There are 11 hidden switches. A switch that is on adds its own fixed numbers to the row, and there is some noise. The rows also spread widely along 15 directions, which tell nothing about the answers.
Known rows, each followed by its switches (1 for on, 0 for off):
[-1.48 -0.47 -0.54 -1.44  0.46 -0.91 -1.43 -1.01  0.25 -0.79 -1.73 -1.21
  2.13 -1.29 -0.53 -0.51  0.54 -1.31  2.11 -2.08  1.33  1.85 -0.38  0.05
 -2.39  0.13] | 0 1 0 0 0 0 0 0 0 0 0
[ 0.25  0.86  1.08 -0.25 -0.12 -0.50 -0.14 -0.68  0.64 -0.21  1.55 -0.63
 -0.30  0.21  0.99 -0.26  0.08  0.36 -0.12  1.05  1.49  0.22  0.64  0.70
 -0.53 -0.32] | 1 1 0 0 0 1 1 1 0 1 1
[ 2.56  0.21  0.83 -0.90  0.57 -0.32  1.09  0.95  0.53 -1.02 -0.68  0.23
  2.46 -0.21  0.50  1.13  1.59  0.15 -0.69  0.15 -0.26  0.72  2.25  0.78
 -0.34 -0.54] | 1 0 1 1 0 0 0 0 1 0 1
[-0.82  1.68 -1.39  0.00 -1.78 -1.70 -0.86  0.15  0.57 -0.26  0.07  0.04
 -0.02  0.20 -0.58  0.81  0.32 -0.75  2.85 -0.08 -0.63  0.49 -0.68 -0.60
 -0.42  1.39] | 0 0 0 0 1 1 1 0 0 0 1
[ 0.52  0.28  0.35 -0.04  0.27 -0.76 -0.17  0.38 -1.08  0.23 -1.24  0.00
 -0.92 -0.58 -0.34  0.51  0.96 -0.38  0.36  1.81  0.05  1.06 -0.29  0.68
  0.52  1.87] | 1 0 1 1 1 1 1 0 0 1 1
[ 0.58 -0.01  2.65  0.01  0.82  0.42 -0.31 -1.46  0.71  1.14 -1.05 -1.73
 -1.76  1.84  2.46 -0.64  0.89  0.42 -0.75 -1.08  2.39 -0.49  1.63 -0.17
  1.69 -0.56] | 1 1 1 0 0 0 1 0 0 0 0
[ 1.48  1.20  1.22 -1.03  1.39  0.61  0.93  1.19  1.10  1.02 -0.88 -0.12
  2.38 -0.21  0.47 -0.84  1.50  0.98  2.67 -1.10  1.04 -0.41  2.11  0.73
  0.67  1.91] | 1 0 1 0 1 0 0 1 0 0 1
[ 0.61  1.91  0.79 -0.10 -0.09 -0.73  0.50 -0.57  0.08  0.19  0.11 -0.74
  0.17  0.56 -1.41 -0.86  1.95 -0.37  2.46 -0.34  0.50 -0.50  1.54  0.31
  2.17  1.45] | 1 1 0 0 1 0 1 0 0 0 0
[-0.34  0.67 -0.04  0.83 -0.05 -0.38 -0.26 -0.42  0.93 -0.33  0.29 -1.18
  0.87  0.51  0.44  0.60 -0.68  0.39 -0.55  0.64 -0.04 -0.66 -0.32  0.13
 -1.82  1.80] | 1 1 1 0 0 0 0 0 0 0 1
[ 0.27  1.44 -0.23 -0.15 -0.49 -1.24  0.42  0.78 -1.00 -0.82  0.87  0.01
  0.68 -0.57 -1.37  0.36  0.81 -0.72  1.01  0.37  0.06 -0.32  0.85  0.41
  1.80  0.36] | 0 0 1 0 1 1 1 0 0 0 0
[-0.69 -0.23  2.04 -1.16  2.50 -2.21  1.96 -0.06 -0.73  0.91  1.04 -0.18
 -0.72 -0.09  1.98 -1.87 -0.64  1.77 -0.56  0.68  1.02  0.70  0.97 -0.91
  2.60  2.33] | 0 1 1 0 1 0 0 0 0 0 0
[ 1.10  0.95  0.44  0.82 -0.43 -0.78  0.74  0.00  1.22 -0.70  1.26 -0.34
 -0.65  1.57  0.03  1.44  0.42  0.28  0.24 -0.78 -0.03  0.20  2.20  0.37
  0.28  2.35] | 1 0 1 1 1 0 1 0 0 0 0
[-0.02  0.37  0.55  1.44 -0.57 -0.99 -1.29  0.15  0.32  1.08 -1.23 -0.49
  0.36 -1.34  0.31  0.93 -2.60  0.60  1.02 -1.12  1.17 -0.27 -0.77  0.29
 -0.04  0.54] | 1 1 0 1 1 0 0 0 0 0 1
[ 0.58  0.59  0.75 -0.33  0.10 -2.23 -0.07 -0.50 -0.63  0.89 -1.09  0.09
 -1.61 -1.65  0.25 -0.44  0.53  1.39  1.05  1.50  0.28  2.45  0.22  0.03
 -0.20  0.72] | 1 1 0 0 0 1 0 0 1 1 0
[ 0.39  0.00 -0.58 -1.48 -0.51 -0.57 -0.85  0.40 -0.90 -0.50  0.41  0.31
  1.42 -1.37 -1.16 -0.77  0.32 -1.39  1.96  0.57  1.75  0.72  0.54  0.72
  1.25  1.37] | 0 1 1 0 1 0 1 0 1 0 0
[-0.33  1.24  0.68 -0.19  0.16 -2.23 -0.23 -2.12  1.13 -0.63 -1.27 -1.99
  0.76 -0.16  0.26 -0.75  0.19  0.03  1.57 -1.64  1.17  1.11  0.64  0.02
 -0.87 -0.29] | 1 1 1 0 1 0 1 0 1 0 0
[ 0.33 -0.08 -0.78 -2.26  0.17 -0.91 -0.05  1.59 -0.46 -0.86  0.80  1.19
  2.25 -1.42  0.94 -1.00  0.02 -0.70  0.82  0.76  0.27  1.51 -0.42  0.20
 -0.60 -0.58] | 1 0 0 0 0 0 1 0 0 1 0
[-1.16  2.61 -0.75  0.25  0.47 -1.10  0.61  1.50 -1.02  0.43  0.75 -0.26
 -0.07 -0.08 -2.01  0.23  0.76  0.15  2.52 -0.55 -0.61 -0.02 -0.73 -0.83
  0.99  2.16] | 1 0 0 0 0 0 0 0 0 1 0
[-0.45  2.15  1.20 -0.26  1.36 -2.14  1.32 -0.01 -0.13 -0.20  1.27 -1.94
  0.54  0.40 -0.83 -0.64  1.26  1.31 -0.16  2.06 -0.58  0.42  0.37 -0.64
  0.10 -0.48] | 0 1 0 1 0 0 0 0 0 0 1
[ 0.57  0.02  0.36 -0.51  0.96 -0.22  0.23  1.17 -1.11 -0.15  0.20 -0.27
  1.57 -0.55  0.46  0.79 -0.33 -1.00 -1.77  0.23  0.94 -0.66  0.43 -0.30
  2.08  0.12] | 1 0 1 0 0 1 1 0 0 0 0
[ 0.60 -0.30 -0.38 -1.06 -1.10 -1.79 -1.62  0.19 -0.35  0.27 -1.35  0.38
 -0.60 -1.09 -0.75  1.38  0.48 -0.80  1.16 -0.16  0.29  2.60  0.47 -1.38
  0.08  0.96] | 1 1 0 0 0 1 0 0 0 0 0
[-0.90  0.60 -0.05  0.00  0.15 -2.09  0.36 -0.41  0.00 -1.25  0.27 -0.46
  1.36 -0.96  0.00  0.19 -2.10 -0.52  0.65 -0.91  0.38  0.39 -1.04  0.46
 -0.54  0.78] | 1 1 0 1 1 0 1 0 0 1 1
[-0.30  0.30  1.78  0.52  1.22 -0.54  0.42  0.21 -1.22 -0.29  0.01 -0.51
 -1.45  0.68  0.63  0.33  1.63  0.65 -0.36 -0.99 -0.29  0.76  0.85  0.65
 -0.25 -1.32] | 0 1 0 1 0 0 0 0 0 0 0
[ 1.60  0.75  0.11  0.47 -3.14 -1.35 -1.20 -1.26  2.88  0.31  0.33  0.19
 -0.86 -0.23  1.97  0.04 -1.17  1.43  1.51  2.51  1.24  0.12  0.74  0.87
 -0.75  1.69] | 0 1 1 1 1 1 0 1 1 1 0
[-1.30  0.87  0.21 -0.67  1.03 -0.79  0.30 -1.15  0.04 -0.82  0.14 -2.57
  0.78 -0.06 -0.28 -1.11 -0.31 -0.58  0.63 -0.82  1.44  0.34 -0.25  0.07
 -0.96  1.13] | 1 1 0 0 1 0 0 1 0 0 0
[ 0.58 -0.68 -0.22 -0.62 -1.08 -2.27  0.72 -1.40 -1.07 -1.71 -1.21  0.78
  1.40 -1.35  0.71 -0.11  0.68 -1.34 -1.10  1.96 -1.17 -0.26 -0.32  0.60
  0.65 -0.46] | 0 1 0 0 1 0 0 0 1 0 0
[-0.20 -0.77  0.45 -0.07  0.10 -1.94 -1.30 -0.54 -0.48  1.09 -0.22  0.96
  0.94 -2.16 -0.84  0.24 -0.21  0.06  1.29  0.16  1.27  1.36  0.45  0.35
  0.52  1.43] | 1 1 0 0 1 0 1 0 0 0 1
[-0.35  0.14  0.60 -0.92  0.85 -0.14 -0.17  0.61 -0.43 -0.54 -0.16  0.65
 -0.78  0.25  1.78 -0.77  1.35  0.14  1.78 -1.13 -0.18  1.86  0.04  0.66
 -1.64  0.51] | 1 1 1 0 0 1 1 0 0 1 0
[-1.17 -0.10 -0.35 -0.68 -0.42 -1.56 -0.08 -1.05 -0.45 -1.53  1.18 -0.30
 -1.89  0.44  0.54 -1.02  1.37 -0.03  0.85  1.20 -0.58  2.59 -0.36  0.81
 -2.49  0.61] | 1 0 0 1 1 0 0 0 0 0 0
[-0.70  1.04  0.13 -0.17 -1.08 -1.99  0.87 -1.55  0.11 -1.87  0.65 -0.54
  0.49  0.88  0.01  0.73  0.41 -0.86  0.22 -0.89  0.06 -0.48  0.43 -0.33
  0.76  0.02] | 1 0 1 0 1 0 0 0 0 1 1
[-0.98 -1.07  0.28  0.61  1.30 -0.83 -1.13  0.21 -0.54  0.18 -1.26 -0.29
 -0.87 -0.32  0.99  0.64 -0.20  0.38  0.14 -1.24  0.02  1.87 -0.36  0.36
 -2.79  2.12] | 0 1 1 0 1 0 1 0 0 0 0

New rows, each followed by its switches (1 for on, 0 for off):
[ 1.41  0.59  0.06  0.07 -0.48  0.05 -0.27 -0.34  0.42  0.02 -1.53  0.17
  0.84 -0.91  0.15  0.12  1.02 -0.33  1.89 -0.08  0.52  0.61  1.10  1.59
 -0.60  0.78] | 1 0 0 0 1 1 1 0 1 0 1
[ 0.50  0.39  0.07  1.53 -0.73 -0.47 -0.57  0.93 -0.20  0.20  1.01  1.10
  0.09  0.46 -0.45  2.11 -0.12  0.00  0.53 -0.77 -0.41 -0.74  0.84  0.37
  0.45  2.42] | 1 1 1 0 1 0 1 0 0 0 1
[ 0.50  1.50 -0.50 -0.33 -0.93 -1.57 -0.27  1.31 -1.02  0.09  1.39 -0.20
  0.96 -1.32 -2.03  0.78 -0.79 -0.17  0.66  1.45  0.68  0.13  0.07 -0.66
  1.56 -0.07] | 0 1 0 0 0 0 0 0 1 0 1
[-0.71 -1.81  0.02 -0.13 -0.36  0.63 -1.39 -2.94  0.73 -0.35 -0.89 -0.08
 -0.79  0.15  0.65 -0.52  1.77 -1.13  1.43 -1.04  2.36  1.41  1.47  2.22
 -1.72  2.19] | 0 0 0 0 1 0 1 0 1 0 0
[ 0.99  0.81  0.12 -0.48  0.70 -1.04  1.41  1.26  0.43  0.44  1.86  1.24
  2.00 -0.77 -0.81  0.87 -0.48  0.72  0.90  0.08  0.51  0.17  1.81  0.03
  2.06  2.76] | 1 0 0 1 0 0 0 0 1 0 1
[-0.30 -0.51  0.51  0.13  0.33  2.21  0.06 -0.46 -0.12 -0.35 -1.11  0.00
  0.72  0.29  0.63 -0.13  0.93 -1.25  1.06 -1.46  1.27 -1.45  0.41  2.29
  0.22  0.85] | 0 0 0 1 0 0 0 0 0 0 1
[-0.07  0.02 -0.35 -1.52 -0.76 -1.58 -1.29  0.65 -0.37  0.02 -1.43  0.00
  0.73 -0.72  1.05  0.71 -0.53 -1.37  0.60 -0.97  0.35  1.19 -0.80 -2.04
  0.89 -0.79] | 1 1 0 0 0 1 0 0 0 0 0
[ 0.12  0.88 -0.29 -1.39 -0.94 -2.02 -0.51 -0.27 -0.76 -1.15 -1.12 -0.17
  0.58 -0.72 -1.04  1.19  1.74 -1.39  0.73  0.86 -0.59  1.08 -0.47 -0.85
  0.00 -0.34] | 1 1 1 0 0 1 0 1 0 1 1
[ 1.39  0.63  0.76 -0.08  0.58 -1.20 -1.30  0.44 -0.75  1.13 -2.01 -0.99
  2.36 -2.13 -1.64  0.35  1.05 -0.19  0.08  2.17  0.76  0.40  0.37  0.10
  0.65  0.15] | 1 1 1 0 1 1 1 0 0 0 1
[ 0.31  0.28 -0.38  0.45 -1.88 -1.60 -0.39 -0.72  0.22 -1.17 -0.37  0.80
  1.53 -1.02  0.82  0.57 -0.81 -0.71  0.43  0.01 -0.44 -0.57 -0.33  0.46
 -0.07  0.34] | 1 1 0 0 1 1 0 0 0 1 0
[ 0.41 -0.74  1.81  1.18  2.15 -0.25  0.62  1.50 -1.68  1.19  0.36  0.03
 -1.45 -0.11  2.04  0.22 -0.93  1.42 -2.43  0.72  0.27  0.05  0.37  0.47
  0.58  0.73] | 0 1 0 0 1 0 1 0 0 0 0
[-0.06  1.21 -1.08 -0.78 -2.00 -2.85 -0.85 -0.40  1.36 -1.51  1.11 -0.61
  0.58  0.15  0.15  1.28  0.31  0.22  0.31  1.21 -0.90  2.25  0.04 -1.30
 -2.77 -0.90] | 1 0 1 0 0 1 0 0 0 0 1
[-0.12 -0.58  0.29  0.78 -0.42  0.27  0.19 -1.42  0.57 -1.24  0.02  0.67
 -1.08  0.71  2.50  0.62  0.56 -0.25 -0.53 -0.35 -0.18  0.02 -0.17  2.53
 -2.54 -0.61] | 1 0 0 1 0 0 1 1 1 0 1
[-0.83  0.17  0.18  0.37 -0.24 -0.72 -1.47 -0.10  1.06  1.46  0.95  1.02
  1.26  0.17  1.18  0.27  0.67  0.38  1.28 -1.02  1.00 -0.32  0.41 -0.32
  0.53  0.38] | 1 0 0 0 0 0 1 0 0 0 0
[ 0.81  0.59  0.07 -0.35 -0.30 -1.15 -0.12  0.05 -0.25  0.09 -0.72 -1.19
 -0.55 -0.05  0.81  0.41 -0.76 -0.70 -1.84  2.36  0.06 -0.42 -1.07 -0.86
  0.66  0.31] | 1 1 0 0 0 0 1 1 0 0 0
[ 0.67 -0.07 -0.45  0.66 -1.00 -1.05 -1.10 -0.40  1.37  0.82 -0.97  0.93
  2.23 -1.82 -0.64  1.48 -0.23  0.02  0.88  0.36  0.70 -0.92  0.79  0.76
  0.19  2.14] | 0 0 1 0 0 0 1 1 0 0 0
[ 1.15  1.00  1.02  0.32  0.72  0.92  0.29  0.20 -1.08 -0.17 -1.01 -1.58
 -1.30  0.32 -0.62  0.98  1.47 -0.47 -0.22 -1.00  1.66  0.58  1.69  1.14
  0.48 -0.58] | 0 0 0 0 0 1 1 0 1 1 0
[-0.08  1.08  0.15 -0.15  0.28  0.14  0.20  1.58 -0.17 -0.08  1.31 -0.22
  0.39 -0.41  1.09  0.06 -1.84  0.33  0.16  0.70  0.75 -0.38 -0.99  0.43
 -0.23  0.84] | 1 1 0 1 0 1 0 1 0 1 1
[ 0.01 -0.50 -1.01 -1.64 -1.24 -1.64 -0.90 -0.81 -0.69 -1.77  1.06  1.09
 -0.55 -1.22 -1.17 -0.24  1.36 -1.51  1.77  0.92 -0.03  2.96  0.55  0.88
 -1.22  0.98] | 1 1 0 0 0 1 1 0 0 0 0
[-0.77  0.83  0.12 -0.15  0.44 -2.97  3.07 -0.99 -1.10 -2.88  2.68 -0.88
 -2.02  1.13 -0.38  0.80 -0.15  0.18 -1.61  0.23 -1.59  1.61  0.91 -0.25
 -0.61  1.28] | 1 0 0 0 1 0 0 0 0 0 1
[ 0.77 -0.73  1.86  0.21  1.17  1.30  0.67 -0.28  0.26  0.35 -0.82 -0.18
 -0.30  0.82  1.99 -0.48  1.02  0.72 -1.02  1.66  0.75 -1.05  0.82  1.65
  0.03  2.03] | 0 1 1 1 0 0 0 0 0 1 1
[ 0.22  1.13  0.68  1.20 -0.72 -1.09 -0.37 -1.90  1.32 -0.05  0.97 -1.53
 -0.14  1.53 -0.31  0.36  2.64  0.75 -0.37  2.47 -0.06 -0.12  1.57  0.54
 -1.45  0.17] | 0 0 0 0 1 0 1 0 0 0 1
[-1.09  0.31 -0.16 -0.75  1.12 -1.32  0.57  0.12 -0.46 -0.62  0.04 -0.71
  0.41  0.05  1.54 -0.41  0.15 -0.24 -0.38  0.12  0.19  0.51 -0.76 -0.08
 -0.85  0.43] | 0 0 1 0 1 0 1 1 1 0 0
[ 0.96  0.75  1.05 -0.10 -1.73 -1.56 -0.54  0.95 -0.75  0.63  0.48  1.41
 -0.75 -1.20 -0.72  1.13 -0.64  0.19  2.30 -2.50  1.29  0.24  1.82 -0.34
  3.40 -1.59] | 0 1 0 0 0 0 0 0 0 0 0
[-0.29  0.08 -0.11  0.73 -1.25 -0.99 -1.52 -1.30 -1.10  0.03  1.40  2.18
  2.00 -0.83 -2.65  1.11  3.47 -1.30  1.08  1.39  0.47 -0.86  0.99  1.49
  1.76  0.73] | 1 1 1 0 0 0 1 0 1 1 1
[-0.31  0.25  0.67 -1.13 -0.20 -0.23  0.06 -0.71  0.07 -0.06 -0.37 -0.10
  0.58  0.24  0.20 -0.54  1.67 -0.78  1.17  0.58  1.27 -0.33  0.44  0.35
  1.62  0.10] | 0 0 0 1 0 0 0 0 0 1 1
[-1.23  0.09 -0.35 -0.55  0.82 -2.45  1.40 -0.56 -1.01 -0.90 -0.16  0.98
  0.55 -0.80 -0.30  0.29  1.07 -0.11  0.70 -0.72 -1.04  0.92  0.22 -0.01
  0.45  1.66] | 0 0 1 0 0 0 0 0 1 0 0
[ 0.26  0.21 -0.18 -0.07 -1.60 -1.24  0.20 -2.22  0.55 -1.20 -0.42  1.32
 -0.10 -0.56  0.42  0.27  1.47 -0.78  1.77 -0.37 -0.16  0.48  0.90  1.71
 -0.15  0.01] | 1 0 0 0 0 1 1 0 1 0 1
[-1.63 -1.71  0.50  0.07  0.36 -0.76 -1.21 -1.80 -1.59 -0.46 -1.45  0.08
 -0.35 -0.75  0.60  0.43  0.46 -1.86 -0.47 -1.19  1.25  0.59 -1.05  1.14
  0.09 -0.82] | 1 0 0 1 1 0 1 0 0 0 1
[-1.07  0.18 -1.07 -0.54 -1.55 -2.03 -2.54 -0.83  0.65  0.28 -0.54  0.13
  1.95 -1.46 -1.20  1.04 -0.29 -1.43  2.20 -1.16  2.13  0.71 -0.40 -0.48
  0.94 -0.26] | 0 0 1 1 0 0 1 0 1 0 0
[-1.33  1.12 -1.24 -0.03 -0.80 -1.64 -0.01  0.14 -0.65 -0.92 -0.51  0.23
  1.66 -0.38  0.81  0.54 -0.01 -1.20 -0.28  0.74 -1.41 -1.12 -2.32 -0.91
  0.21 -0.25] | 1 0 0 0 0 1 0 0 0 1 0
[ 0.43  1.54  0.54  0.00  0.57 -0.36  0.30  1.83 -0.62  0.21  0.23  0.13
  2.14  0.06 -0.63  0.23  1.56 -0.05  1.58 -1.12 -0.06 -0.82  0.94  0.08
  1.87 -0.14] | 1 0 1 1 1 0 0 0 0 0 0
[-1.01 -0.19  0.56  0.70  0.48 -1.82 -0.95 -0.61  0.79 -0.14  1.28  0.37
  0.58  0.42  0.42  1.52  0.88  0.61 -0.21 -1.50  0.42  1.29  1.14 -0.02
 -1.16  0.16] | 1 0 1 1 0 0 1 0 0 0 0
[ 0.16  0.59  0.56 -0.44  0.54  0.13  0.73  1.04 -0.48  0.55 -3.41 -0.06
  0.36  0.04  1.74  0.63 -0.32 -0.86  1.01 -1.85 -0.74 -1.67 -1.25 -0.65
  1.45  0.58] | 0 1 0 0 0 0 0 1 0 0 1
[-0.33  1.15  0.15 -2.26  1.00  0.20  0.12  1.28  0.62 -0.18 -0.86 -0.65
  2.67  0.22  1.18 -0.28  0.22 -1.33  1.82 -2.19  1.69 -0.44 -0.01 -0.95
  1.73  0.56] | 1 0 1 1 0 1 0 1 0 1 0
[ 0.89  0.91  0.16  0.46  0.28 -1.60  0.18  0.78  1.50  0.23 -0.98 -1.58
  2.00 -0.16 -0.15  2.40 -1.55  0.42 -1.23 -0.86  0.33 -0.09  0.93 -1.48
  0.03  0.85] | 0 0 0 1 0 0 0 0 0 0 0
[ 0.18  0.27  0.30 -1.30 -1.02 -0.69 -0.43 -0.75 -0.96 -0.73  0.40  0.41
 -1.17  0.61 -0.26 -1.05  2.98 -1.21  1.23  2.90  0.41  0.79  0.09  0.91
  1.21  0.17] | 1 0 1 1 1 0 1 0 0 1 1
[-0.40 -0.35  0.04 -1.12 -0.41 -2.61 -0.44 -1.99 -0.01 -1.19  0.34  0.56
  0.30 -1.00 -1.05  0.49  1.89 -1.09  0.85  0.31  0.21  1.71  1.10  0.39
 -0.13  1.20] | 1 1 1 0 0 1 1 1 0 0 0
[ 0.34  0.80  0.83  0.55  1.05 -1.22  0.27  1.16  0.29  1.55 -0.51  0.20
  0.52  0.60  1.65  1.25  0.45  0.36 -0.50  0.15 -0.38 -0.75  0.25 -1.12
  2.03  1.55] | 1 0 0 1 1 1 1 1 0 0 0
[-0.68 -0.73  0.18  0.33 -0.81 -1.05 -0.39 -2.16 -0.45 -2.12 -1.30 -0.15
  0.88  0.09  1.14  0.40  0.29 -2.22 -1.57 -0.11 -0.39 -1.29 -1.15  1.08
  0.02 -1.30] | 1 1 1 1 0 0 1 0 0 0 0
[-1.07  1.10 -0.72 -1.45 -0.20 -1.54 -0.01  0.19  1.32 -1.45  0.08 -1.10
  2.07 -0.52  0.38 -0.42 -1.01 -0.07  2.04 -1.02  0.45  1.14 -0.70 -0.23
 -2.00 -0.33] | 0 0 1 1 0 0 0 0 0 0 1
[ 0.34 -0.16  0.67  0.70 -0.15 -0.97 -0.67  0.40  0.62  0.69 -1.92  0.64
 -0.47  0.32  2.65  0.68  0.41  0.35  0.38  0.18 -1.12 -0.17 -0.69  0.18
 -0.87  0.53] | 0 1 0 1 1 0 1 1 0 0 0
[ 1.01  0.22  0.62  0.34 -0.66 -0.88 -0.06 -1.02 -0.39 -0.99  0.12  1.10
  1.00 -1.18  0.10 -0.16  1.70 -0.13  1.01  0.82  0.10  0.67  1.13  2.29
 -0.84 -0.59] | 1 1 0 0 1 1 1 0 1 1 1
[ 0.70  1.06  0.55  0.40  0.17  0.30  0.58  0.42 -0.36  0.21 -0.72 -0.28
 -0.90 -0.23 -0.36  0.31  0.12  0.44  2.48 -2.46  1.11  0.73  1.32  1.15
  0.19  0.99] | 1 0 0 0 1 0 0 0 1 0 1
[-1.09  1.37  0.38  0.24 -0.02 -1.47 -0.36 -1.12 -1.05 -0.92  1.45 -2.01
  1.45  0.58 -0.73  1.01  0.43 -1.32 -2.01 -0.06  1.47 -0.92  0.02 -1.17
  1.71 -1.79] | 1 1 0 0 0 1 0 0 1 1 0
[-0.99 -0.12  1.01  1.14  1.01 -0.32 -0.33 -0.25 -0.70  1.10 -1.95  0.44
 -0.62 -0.09  1.82 -0.60  0.12  0.00  1.35 -1.37 -0.11 -0.85 -1.26  0.95
  0.73  1.23] | 1 1 0 1 1 0 1 0 0 0 0
[-0.77 -0.25  0.19  0.98 -0.45 -0.10 -0.47 -1.08  0.17 -0.90  0.76  0.57
  0.46  0.38  1.34  0.12  0.17 -0.36  0.79 -1.37  0.47 -0.37  0.23  1.82
 -1.49 -0.03] | 0 1 0 0 1 0 1 0 1 0 1
[ 0.11 -1.61  0.28 -0.18  0.16 -0.40 -0.14 -0.15  0.00 -0.92  0.45  2.24
  3.36 -0.53  1.25  1.07  0.61 -1.31 -0.80 -0.57  0.34 -0.68  0.67  1.35
  0.47  0.63] | 1 0 0 1 1 0 1 0 0 1 1
[ 0.34  0.62  0.49 -0.27 -0.05 -1.44  0.03 -0.09  0.14 -0.06 -0.33  0.74
  1.77 -1.51  0.10 -0.17  1.00  0.52  1.94 -0.97  0.40  0.99  1.25  0.72
  0.00  0.12] | 1 0 0 0 1 1 0 0 0 1 0
[-0.09 -0.02  0.21 -0.06  1.04  0.12 -1.22  1.08 -0.65  0.22 -0.35 -0.73
  0.54  0.66  0.86  2.06  0.78 -0.95 -1.00 -2.66  1.27  1.34  0.75 -0.90
 -0.43 -1.37] | 1 0 0 0 0 1 1 0 1 0 0
[-0.48 -0.66  0.40 -1.14  0.06 -2.88 -1.28 -0.35 -1.12  0.27 -1.94  1.26
  2.16 -2.02 -0.12  0.59  0.97 -1.49  0.76  0.30  0.02  0.42 -1.07 -0.49
  1.78 -0.68] | 1 1 1 1 1 0 1 1 0 0 1
